There are 4 nested groupings, the coarsest first. Each group lies inside one group of the grouping before and may be the whole of it. The rows also spread widely along 13 directions, which tell nothing about the answers.
Known rows, each followed by its group in each grouping:
[-15.6  -2.9  17.0   2.2 -40.6 -14.3   8.8 -10.4  -3.8  -2.6   9.2 -10.8
 -11.1  14.1 -35.9  -5.6   8.2   7.7  -5.2 -23.9  20.7 -15.2  -8.0  -1.8
  -1.8  -2.2   6.9  -9.8   9.9  -3.5  17.3  16.8]	kalad z_174 leve vut
[ 11.4  18.9   5.1 -14.8   2.4  -5.5  21.2 -20.3   7.5 -20.8  -7.7  15.8
 -10.8  27.8   0.9  -9.4   8.5  14.7  31.9  13.8 -21.9 -14.2   4.8 -11.2
  -5.1 -19.5 -16.0  12.5 -33.6   5.1 -17.3   7.0]	paruv z_330 nol funib
[ -6.6  18.6  -2.0 -12.0   7.2  -7.8 -11.5   9.5  -5.3 -27.1   5.4   6.7
  34.0  -0.5  -6.7  16.6 -21.4  -7.3   5.9  22.0   6.3   7.5  -5.1   8.5
 -38.9 -27.7 -19.2  10.0  39.5  17.2  29.4   9.7]	kalad z_174 naze sem
[-13.2   5.4 -12.7   3.1 -11.1 -16.7  15.9  -3.6   6.1  -0.9  -2.6  -6.4
   2.3  13.3  11.2  11.1 -12.6  31.2  27.2  11.4  22.4   7.6 -23.6   0.5
  17.1 -25.8   3.6  -1.2  -8.2  -9.5   0.0  10.6]	paruv z_330 luni Mugi
[ -9.0   0.1 -31.5  13.3  -2.5   9.4  20.0  37.2  13.2  16.6  21.6  -1.5
 -11.5 -13.6  16.1  13.8 -21.1   0.7  22.5  21.6  28.5  11.7  -2.4  28.7
   3.0  -0.5  -5.6  24.1   5.2  22.7  -9.7 -14.0]	paruv z_122 ser lida
[ -4.5  23.8 -12.1 -10.2   5.1   1.5  31.2 -33.0  26.6 -10.0  -1.1 -15.6
 -18.7  -0.1 -12.0  10.5 -24.0  16.0  13.0  21.3   7.8   2.0  26.4 -17.7
  -5.5   9.8 -34.0  13.4  15.0   0.8  10.9  11.7]	kalad z_174 buk Mip
[ 36.3  -8.5  -1.4 -17.5  -5.7 -36.1 -11.5  17.4 -13.4   1.0   3.5  23.3
  38.3  12.3 -38.3 -18.1  -3.1 -29.4 -20.9 -17.9   2.3   1.9 -18.7 -10.8
 -19.2   2.3   0.4  -9.2   2.8  22.6   8.3   4.7]	paruv z_122 sidet murud
[ 11.3   3.7 -19.5   5.6   8.8 -34.5   7.8 -40.1   5.1  -0.1 -22.2   7.7
   2.8   9.9 -19.8 -14.9 -11.6  15.6   7.6   2.1  26.7   1.9 -27.6 -10.0
  31.9   0.6  -5.1  -5.6  -3.9  -7.5   0.6  19.1]	kalad z_174 leve Zun
[  3.1 -20.0  14.1  -4.8 -32.7  31.4  -3.6   6.7   7.8   8.4   6.8  -1.9
 -33.5  -9.7 -19.8  -9.4   1.2 -20.2 -28.3 -28.5  -2.3 -10.5  26.7 -17.6
 -12.1  35.5   4.7   6.5   1.5  21.2   3.3  -5.6]	paruv z_721 fep nilo
[-15.9  -1.6 -19.0  12.7  -2.1   3.3  32.8  -1.3  12.2  15.3  17.9  -2.7
 -42.2  -8.4 -19.4 -11.1   1.7   6.8 -12.0  10.4   9.9  20.3  15.7  17.6
 -32.0  31.9  -2.0  11.3  11.7   5.9 -10.6  -1.0]	kalad z_617 lene miru
[ 32.1 -14.8  -4.8   7.5 -13.9  23.7 -15.2   8.9   4.1  12.4 -27.8 -27.9
   4.1 -30.6  22.8  16.9   3.8 -20.5   7.4 -17.1  -6.3  -3.5  17.7 -31.4
  21.6   3.1  -3.0   2.8   0.2  -4.2   4.2 -25.4]	paruv z_721 Fuzi Dezek
[  4.7   8.9  17.4  -9.7 -23.4  23.6 -16.1  29.0  -3.4 -12.7  -9.6 -14.2
   9.7   4.6  52.2  14.6 -13.4   6.4  20.4   0.2  -5.5 -12.0  -1.5  -4.8
   7.0 -33.8  -2.9   5.6  -1.2   8.6  16.7  -8.6]	paruv z_721 fep zifa
[ -8.1  19.5   4.6 -14.3 -13.4  -6.7  34.3 -25.2  21.8 -18.0  -6.8  -1.2
 -20.9  27.9  -3.9   1.3 -12.0  22.5  19.0   9.7  -0.6  -4.9  15.0 -19.7
   2.7  -9.9 -23.2  -5.3 -25.6  -7.1   6.6  14.4]	kalad z_310 veti rigep
[ 17.9  11.7  -2.2   0.0   8.9  -7.0   1.8 -26.8   3.5  -3.5  -9.6  -1.9
   3.7  -0.4  32.2  -4.3   9.8  12.4  15.9  -8.3  -3.6 -12.8 -15.3  -2.8
  15.2 -10.7  10.9   7.9   9.3   8.5 -16.8  -4.3]	paruv z_122 gelev gunu
[ 26.9  -9.2  -7.1   8.2   5.5  16.4 -32.3  18.3 -11.7  -0.5 -16.0   9.4
  -9.5 -10.7 -16.3 -17.3   0.8 -20.4   3.7   0.4  -1.7 -12.9  -6.8   1.3
  11.5  10.5  -1.5  23.6  -9.5  14.6  -9.4  -4.3]	paruv z_721 Fuzi tuzi
[ -3.2  12.6 -14.6 -16.8  34.3  -1.1  12.0 -22.3  19.5 -23.8 -13.8  20.8
  11.0   7.2  23.8  11.1 -29.5  14.6  19.0  38.5 -10.5  17.2   6.2 -17.1
 -22.6 -18.9 -24.4  12.5  -3.4   9.9  -6.3   6.7]	paruv z_721 fep nilo
[ 16.2  27.6  -4.0  -2.8 -19.1  -1.8  -1.5  20.4  -6.4  -1.7 -12.6 -22.0
 -17.0  -2.1 -17.6   8.3 -18.9  -1.7  13.7   3.6 -16.1  -2.4   7.6  -2.3
 -19.4  -5.3 -13.0  -1.8  11.5  -1.3  28.8   7.9]	paruv z_721 fep nilo
[ 25.3  -1.2 -27.0   0.7 -14.4 -17.9  18.4   7.1  16.8  23.4  -3.6  -8.8
   3.0  -2.8   7.7  -4.9 -22.5  -5.1  -4.6  -8.5  37.5  10.5  -3.2  -7.8
  43.7  16.2 -10.0  -5.7  -6.3   9.6   9.9  -8.0]	kalad z_310 veti rigep
[  3.8  12.4   0.1 -25.9 -36.4 -29.3  22.2  15.0   6.8   8.9  19.6   9.6
  23.4  26.5   9.3   1.8 -38.5   1.9 -23.9 -18.5  24.9  14.2 -12.0  -2.4
 -13.7  -6.6  -0.1 -23.6  16.3  31.9  34.6   9.7]	paruv z_122 sidet murud
[ 38.7  14.7 -20.2  -8.4  19.4  12.1   3.9  30.5   9.1  -0.8  -0.6 -13.3
   2.3 -20.8   4.4   9.2  -8.2 -23.6  26.3  26.6 -20.3  -1.0  30.1  -7.7
 -14.2   2.8 -33.3  31.5  -0.9  15.7  -8.4 -20.3]	paruv z_122 gelev gunu
[ 25.9  13.9   8.6 -16.9  -2.9 -14.7  -5.8 -11.1  -1.1  -9.8  -4.5 -19.5
   5.9   5.9 -34.6 -11.0  -3.3   0.7  -2.4 -10.5  -7.9 -19.4   3.9 -30.5
  -1.6  10.7  -8.8  10.7  24.2  -3.2   5.9  17.7]	paruv z_721 fep zifa
[-13.6  18.0  -5.6  -9.7  -8.9  -0.1   7.3   7.4  11.2 -13.5  -1.3   4.1
  -0.6  24.1  15.1   6.1 -42.8  28.9  27.6  24.6  27.7  -1.2 -18.9   4.6
  25.1 -23.7 -14.8  10.7  -9.9   9.3  11.2  19.2]	paruv z_122 sidet murud
[-20.3 -20.3   8.5  -5.6 -10.7  11.0  21.2  28.8   3.6   4.9  32.9   0.3
 -21.9   8.9   2.3 -11.8   8.2  18.1 -10.7   7.4   3.2   7.1  11.0  -1.1
 -31.6   9.3   7.9  13.3 -12.8  -2.7 -28.3  -2.3]	paruv z_721 fep nilo
[-12.4 -12.3   1.5   9.0 -12.9  17.1   3.7   4.1   2.7  -7.0 -18.3 -10.5
 -18.1  -7.4 -10.5  10.9   2.3  -0.1   4.4  10.7  -9.2  16.3  15.7 -11.0
 -24.4  -4.7 -10.6  -8.7 -15.8 -18.6  11.2   0.3]	kalad z_617 lene miru
[-16.1 -34.4   0.9   7.9 -20.8  -5.9  11.7  -4.1   3.1  -2.6  -7.3  41.6
  -4.0  11.0 -33.8   5.1   8.8 -19.1   2.3 -12.8   1.9   8.5  -7.4  -6.7
 -24.8 -10.2   7.5 -19.8 -41.8  12.8  -8.7  -0.8]	paruv z_122 ser lida
[ 10.9  -9.7  -5.1   8.4 -26.8  12.6  -6.1   3.0  11.6  11.0  -1.7  -1.0
 -15.1 -11.9 -35.2  -1.1  -8.5 -28.2   4.1 -22.6  23.1 -21.4   8.2  -3.2
  26.3  22.4  -3.7  20.1   8.0  31.0   5.7  -4.9]	paruv z_721 fep zifa
[ -1.0  -2.1   1.0   3.8  -2.0  -7.9 -12.2 -12.0  -5.2 -11.4 -23.5  25.7
  -2.7  23.9  -3.5 -15.3 -11.5  15.7  13.5   4.3  12.4  -8.1 -33.4  -1.2
  25.1 -17.9   5.0   3.6 -27.8   3.8  -7.1  19.6]	paruv z_721 Fuzi Dezek
[ -6.4 -14.7   2.1 -10.1 -13.6   9.3  20.5  35.1   7.0   3.1  25.3  -4.0
   5.9  13.3  37.7  -0.9   4.3  18.8  14.5  13.6  15.3   3.2   2.9  -2.6
   7.7 -17.2  -1.0  16.2 -26.9  -0.2 -24.4 -12.4]	paruv z_330 nol funib
[  9.7 -35.0  -2.4  -7.7  -3.5 -15.4   9.3   3.6   6.4  11.4   2.7   0.0
  14.6  10.9   1.0 -21.9  -2.4  12.3 -21.6  -2.9  33.2   9.6  -9.3 -30.4
  29.7  12.8  -1.9  -5.1 -26.6 -16.7 -14.8   2.7]	kalad z_174 leve Zun
[ 16.1  10.7  15.4 -15.2  -9.7 -21.6   6.4 -33.8   6.3 -16.6   8.5   1.6
  12.5  14.5 -27.3 -15.5  20.5  -9.4  -6.3 -28.9   1.6 -26.9   0.5 -14.8
   0.4   4.5  -0.6   6.3  20.3  16.0   0.4   9.1]	kalad z_310 veti rigep
[ 19.1  -4.3 -36.9  11.8  13.6 -33.7  15.5  -1.7   1.6  19.5 -10.7  19.0
   6.9  -3.9  -4.1 -13.9 -10.0  -5.9  -8.4   9.7  18.6  32.4 -19.1  13.0
  -4.2  10.0  -2.6  -8.4  -4.3   9.3  -2.6  -3.7]	kalad z_617 lene miru
[-37.1   7.7   7.3   2.3  -6.9  23.9   4.3 -29.4  11.1 -18.7  -6.5   2.4
 -39.9   5.3  -0.9   7.1 -15.3  29.2   9.3  10.1  -0.5  -3.2   1.2  -0.1
 -14.9  -3.3   3.9   8.6  11.0   2.5   1.4  20.6]	paruv z_721 fep nilo
[ 15.0 -18.9  19.7 -15.7 -29.2  -9.9  -0.5  18.8   4.8   4.2  18.7 -13.2
  11.6  17.0 -27.2 -21.7   3.6   0.5 -12.7 -25.4  24.0 -26.2  -1.0 -29.0
  30.1  13.2   0.6  17.1  -7.5  -0.3 -11.0  10.9]	paruv z_721 fep nilo

New rows, each followed by its group in each grouping:
[  6.7   8.0  16.1 -18.6  -9.6  -0.1  -9.8  15.9 -14.0 -13.0  -0.8  -5.2
 -20.5  18.5 -33.8 -22.0 -11.7  14.4 -21.4   4.4 -20.7  -1.6   2.2 -17.1
 -36.0  11.2  -3.8  -1.2   0.3 -11.3  11.6  27.7]	paruv z_721 fep nilo
[  1.3 -18.7 -12.5  -4.0   8.2  12.6   0.3  13.0   5.6   1.8  -7.7  25.4
   3.1  -5.8  27.4   6.3 -16.6  -8.6  -5.8  14.3  -0.5  24.9   0.9  -2.8
 -19.3  -5.1  -1.5  -4.2 -19.5  18.3  -5.3 -13.0]	paruv z_122 gelev gunu
[ 29.0 -28.0 -25.2  12.6  29.7  14.5 -24.3 -13.2  -1.0  12.3 -37.7  11.2
 -13.7 -25.1  11.8 -16.3  -8.6  -2.2 -11.0   6.7  -1.7  16.7 -10.7 -20.8
  21.5  26.5   8.5   2.1 -13.4  -4.8 -21.3 -10.1]	paruv z_721 fep zifa
[ 21.2  12.3 -23.3   3.6  -8.1 -14.8  28.1   7.4   6.2  20.9   2.0  -9.0
 -26.6  -4.3 -31.0  -5.3  -7.5  -7.1   3.0  -0.1  -1.4   5.7  15.8  -3.4
 -16.1  23.8 -11.3   6.0   2.7   7.8  -3.4  -2.5]	paruv z_721 Fuzi Dezek
[  5.8 -22.7 -26.6   9.7  21.7  -3.3   3.4  -2.1  12.5   9.3   6.2  -0.1
  28.9 -24.6  33.6   6.5  -1.0  -4.9   7.4  13.0  34.2  14.8  -7.5   0.1
  20.2  -2.7  -2.7  17.1  15.0   9.3 -18.1 -23.6]	kalad z_174 leve vut
[  2.0   2.7 -18.7 -10.9  32.5  -0.6  23.8 -22.5  18.7  -5.5   8.2  47.6
  -6.7   6.9  32.3 -13.1 -10.1   1.7  -3.2  20.1  -9.2  16.3   3.8   7.0
 -33.2   5.8  -5.2  17.0  -5.9  41.1 -29.7 -10.7]	paruv z_721 fep nilo
[ 23.6  -5.3  -3.9 -10.9  -7.2  20.0  -9.9  19.3   0.6   6.0 -10.3  -5.7
 -16.9  -6.3  -0.8  -7.4 -21.6  -6.4 -16.3   1.2  -6.6   8.1  11.0 -19.7
  -3.3  21.3  -9.2  -0.9  -7.6   6.3   9.9  -2.9]	paruv z_122 sidet murud
[ 17.8  -0.6 -26.5  -3.7  10.6 -13.0  12.3   2.3  15.6   5.5 -13.1  -1.5
  20.3  -9.5  10.9  16.4 -22.9  -6.8  18.0  14.5   8.0  16.5   6.3 -18.7
   2.4  -6.9 -18.0   3.4  -0.5   6.5  -0.4 -11.1]	paruv z_721 fep zifa
[ 21.9  37.3   9.5 -19.2  -8.2 -23.9  11.7 -12.1  -3.7 -24.8 -15.2  30.6
   9.8  40.4  34.8 -12.6  -1.3   4.7  20.7  -1.2 -21.3 -10.0 -16.5   8.8
  -8.6 -39.8 -10.8 -14.4 -28.1  23.8  14.5   1.2]	kalad z_310 veti rigep
[ 25.3   6.0  -4.5   3.3   4.8  -9.7 -16.3  11.1  -3.8 -14.2 -20.6  -1.7
  30.2  -0.5  -1.6  -1.3   2.5 -15.2  27.8  10.3   3.9  -8.6 -11.7   0.1
  17.2 -24.5 -18.9  16.3  -8.5   2.9   6.2  -2.1]	kalad z_617 lene miru
[  2.2 -19.6   4.8 -20.4  27.3 -11.0  -1.2  23.6  -3.9 -13.4  21.7  17.9
   2.4  33.1 -20.0 -42.7  -3.5  31.6  -6.2  32.2  13.9  -4.3 -18.7 -12.2
   8.7   6.6  -4.3  32.2 -36.7 -13.4 -46.3  26.2]	paruv z_122 gelev gunu
[ 46.9  10.3  -4.0  -7.9  -6.9  -1.2  -1.7  10.3  -4.5  13.3   5.0  -8.4
 -18.1   5.5   2.2 -34.5  10.4   1.6  -2.9 -13.7  -4.0 -20.5  -5.3  -3.8
  26.2  23.6   3.3  23.4  -7.1  14.7 -15.4  -5.3]	paruv z_330 luni Mugi
[ 13.6  16.3 -35.8  -2.9  35.6 -20.3  21.5  -8.8  15.0  -2.7   0.1  38.8
  11.2   2.2  13.2  -0.8 -20.0  -8.0  23.8  31.5   0.7  16.2  -5.3  15.8
 -21.9  -9.1 -17.4  20.1  -1.3  39.0 -18.8 -10.9]	paruv z_721 fep zifa
[ -3.8  -5.9 -13.4  12.0 -17.9  -4.9  24.2 -35.7   9.6  11.5 -16.5  14.1
 -30.7   1.4  -1.4   4.1   6.8   7.6   6.2 -15.7  -0.1  10.7  -6.8  -4.2
  -3.9   2.0  14.9 -19.2 -18.3   7.0  -4.4  -3.9]	paruv z_330 luni Mugi
[ -3.6  13.3   6.6 -13.5 -12.4 -19.8  25.1   0.0   6.1 -11.3  11.0   9.9
  25.3  21.6  33.4   7.2  -4.0  12.7  12.6   5.7  10.7   3.2  -5.3   1.7
 -14.0 -33.3  -9.7  -5.3  -2.3  10.4   5.4  -4.0]	kalad z_174 naze sem
[  1.5   4.8  -5.1 -16.6  30.6  -8.4  28.6   5.0   8.8  -7.9  25.6   1.9
  -3.8  15.9  15.1 -17.3   9.0  27.9   9.1  30.0 -10.8   4.6  12.8 -11.9
 -29.7  -0.3 -11.0  29.6  -7.3  -6.5 -45.9   0.1]	paruv z_721 Fuzi tuzi
[  2.0  11.4  -7.6  -7.2   6.8  -2.7  12.5 -29.7  16.4 -17.4 -29.0  -2.8
  -3.2   4.4  -6.1  13.1 -25.7  14.4  17.7  24.4   2.4   9.3  10.6 -29.8
   4.6 -10.0 -30.5  -4.6 -11.7 -15.6  14.3  13.3]	kalad z_174 naze sem
[ 24.0  30.2   7.9 -21.4   4.3 -22.2  24.4   5.0  -5.6  -3.2  30.5   3.1
   7.4  19.6  33.6 -25.4  14.4  15.5 -10.6   0.7 -12.3  -5.0  -1.1  10.2
 -34.9  -2.8  -1.4  11.0  20.2  16.6 -11.2  -7.3]	kalad z_174 naze sem
[ 21.7   3.1 -26.3  -9.6   9.9  -4.5  18.0   7.0  21.6   4.0  -1.8  17.9
   6.4  -0.8  -3.5   3.7 -27.6 -16.8   9.5  15.9   7.7   9.5  11.4 -11.1
   1.0   8.2 -26.2  14.0 -11.0  28.3  -2.1  -6.7]	paruv z_122 ser lida
[  5.4  -7.9  14.6  -6.8  11.7   7.1 -30.3   8.6 -21.1 -24.4  -7.7  33.6
  -9.7  14.9 -31.9 -28.5   6.7  -5.0  -5.9   8.7 -22.7 -10.1 -14.7   2.7
 -34.2  -2.1   4.6  13.5 -14.5  12.1 -12.3  15.1]	paruv z_721 fep zifa
[ -1.7  -5.8   1.4   6.3  -5.9  -0.3   5.9 -59.4  17.7 -12.5 -16.0   8.2
 -23.7   0.3 -48.2  -9.4  12.4  -6.7   2.8 -20.8  11.9 -21.1   4.0 -19.2
  22.8  20.9  -1.7   5.8  -0.6   6.0  -5.7  13.2]	kalad z_310 veti rigep
[ -5.6 -21.7  -1.0 -10.4 -28.4  -3.2  24.5  24.8  13.8   9.7  19.5   1.4
  14.0  -1.7 -14.9   7.7  -5.4 -25.7 -27.8  -8.2  14.2  23.7  27.8 -10.9
 -38.8  11.0 -14.0  -8.9   2.5  16.1  17.3  -9.3]	kalad z_617 lene miru
[ -8.5 -34.1   3.0   5.9   1.3 -20.2 -16.6  17.7 -17.3  -2.0   3.3  19.0
  35.3  12.3   6.8 -11.3  11.4  10.8  -3.6  -4.3  24.4   6.6 -43.9   1.3
   4.5 -25.8  26.6  -1.1 -12.9  -7.3 -23.0   5.3]	paruv z_721 Fuzi Dezek
[ 30.1  -9.2 -20.2  19.6   7.5  20.0 -50.4   5.4 -15.4  -2.7 -48.3  -0.2
 -10.6 -23.2 -13.8  -2.5  -9.8 -12.2  20.7   7.8   3.4  -4.6 -26.4  -2.4
  42.3  -1.0   1.1  11.6 -15.6  -2.1   8.2   1.2]	paruv z_330 luni Mugi
[ 23.3  31.1  -4.2  -2.8 -20.3  -1.9  21.4 -16.3   3.8   4.3 -10.4   2.9
 -40.9   7.3  -5.8 -13.9  -4.4  -6.4  -0.7 -10.1 -16.5  -6.6  14.8   5.3
 -16.9  14.7 -14.1  -6.4  -3.6  23.2  20.1  -1.9]	kalad z_174 leve Zun
[ 37.7 -13.1 -12.6  -3.3   6.3 -26.8   3.0  -8.6   3.3  12.4 -24.2 -20.4
  11.1  -3.6 -11.4 -10.4  -1.8   8.6  -0.9  -7.2   1.1   4.8  -4.9 -44.7
  25.2   9.9  -3.3  -8.6 -12.6 -30.5 -11.8   3.8]	paruv z_721 fep nilo
[-17.3 -10.0   2.2  -3.7  -6.4   2.1  17.8  -6.2   8.4  -3.2  -3.5   0.4
 -12.3  12.3  21.5   4.6  -7.9  29.9   5.9   9.2   5.6  11.6  -5.0 -12.8
  -2.1 -12.2   5.8  -9.5 -21.3 -12.9 -10.9   7.1]	paruv z_122 gelev gunu
[-14.3   6.9  11.7  -9.5  -5.9   1.9   3.5 -32.6   1.2 -17.1  -0.4 -11.0
 -12.2   2.7 -11.3  -0.9  -3.7  17.6 -18.7  -2.5  -3.6   3.6   5.9 -15.9
 -31.7   4.6   0.0  -8.7  33.9  -7.0  18.3  18.5]	kalad z_174 leve vut
[-16.9   3.5  17.0   5.5 -28.4  -5.3 -14.1  11.4 -23.8 -15.9  -4.3   0.5
  -1.6  10.9 -22.1   3.0   2.2   5.4   1.3  -5.5   1.4  -1.9 -21.3  15.2
 -30.1 -26.7   6.6 -16.3   5.8  -5.4  29.6  16.7]	kalad z_174 buk Mip
[  8.3  36.0  -0.9  -1.7 -25.8  -7.2  26.9  -0.7  23.6 -12.7  16.1  -6.9
   3.7   9.1  -7.6  14.2   4.4 -21.7  51.3  -7.9  16.3 -38.7  16.4  16.4
  22.7 -20.0 -28.1  32.1   5.5  38.5   8.7 -11.4]	kalad z_310 veti rigep
[ 18.1   1.6 -28.3  15.0  43.2 -23.3  10.3 -11.9  -5.4   4.9  -0.7   8.8
  -6.0 -11.7   0.3 -15.6  21.7  11.4  20.3  19.9 -14.5   9.2 -16.9  11.1
 -21.9   2.0  10.0  19.1   5.2  -5.5 -46.4  -8.7]	paruv z_721 fep nilo
[ 11.5   7.9  17.8 -11.3  -6.0 -11.4  -5.1  22.4 -14.7 -18.2   0.4   0.2
   3.7  28.2 -10.4 -15.4   8.8  14.7  22.9   9.4 -11.8 -19.7 -15.6  -3.5
  -1.4 -26.4  -3.8  10.6 -29.9 -11.0 -11.9  14.9]	paruv z_122 gelev gunu
[ 13.5  23.8   3.2  12.3 -32.9 -19.8  16.5  -6.4  -4.6   8.9 -14.6 -39.9
 -32.8   9.6 -32.4 -11.5  11.0  19.0  14.8 -15.7   0.2 -15.2  -3.9  -2.3
  15.3   4.9  -2.7  -6.4   0.6 -26.7  14.4  16.5]	kalad z_617 lene miru
[ 17.3  -7.9  -0.1   8.3   9.7  20.5 -14.0  16.8  -5.8 -16.6 -18.8 -21.0
  12.1 -25.7   8.3  19.6  24.6 -19.2  38.0  17.6 -24.7  -5.7  20.3 -15.6
 -16.0 -25.6 -21.7  14.7 -11.5 -16.9  -5.3 -25.1]	kalad z_174 leve Zun
[  5.5  -9.5 -12.0   0.4 -26.1 -17.1  25.9  21.9   2.9  22.0  12.6  -1.4
   2.5  -3.1  -3.4   4.0  -8.8  -8.6 -19.1  -7.8  21.2  23.1   7.3  -1.5
 -20.5   8.4  -4.1 -18.7   2.2   6.5  14.5 -10.9]	kalad z_174 naze sem
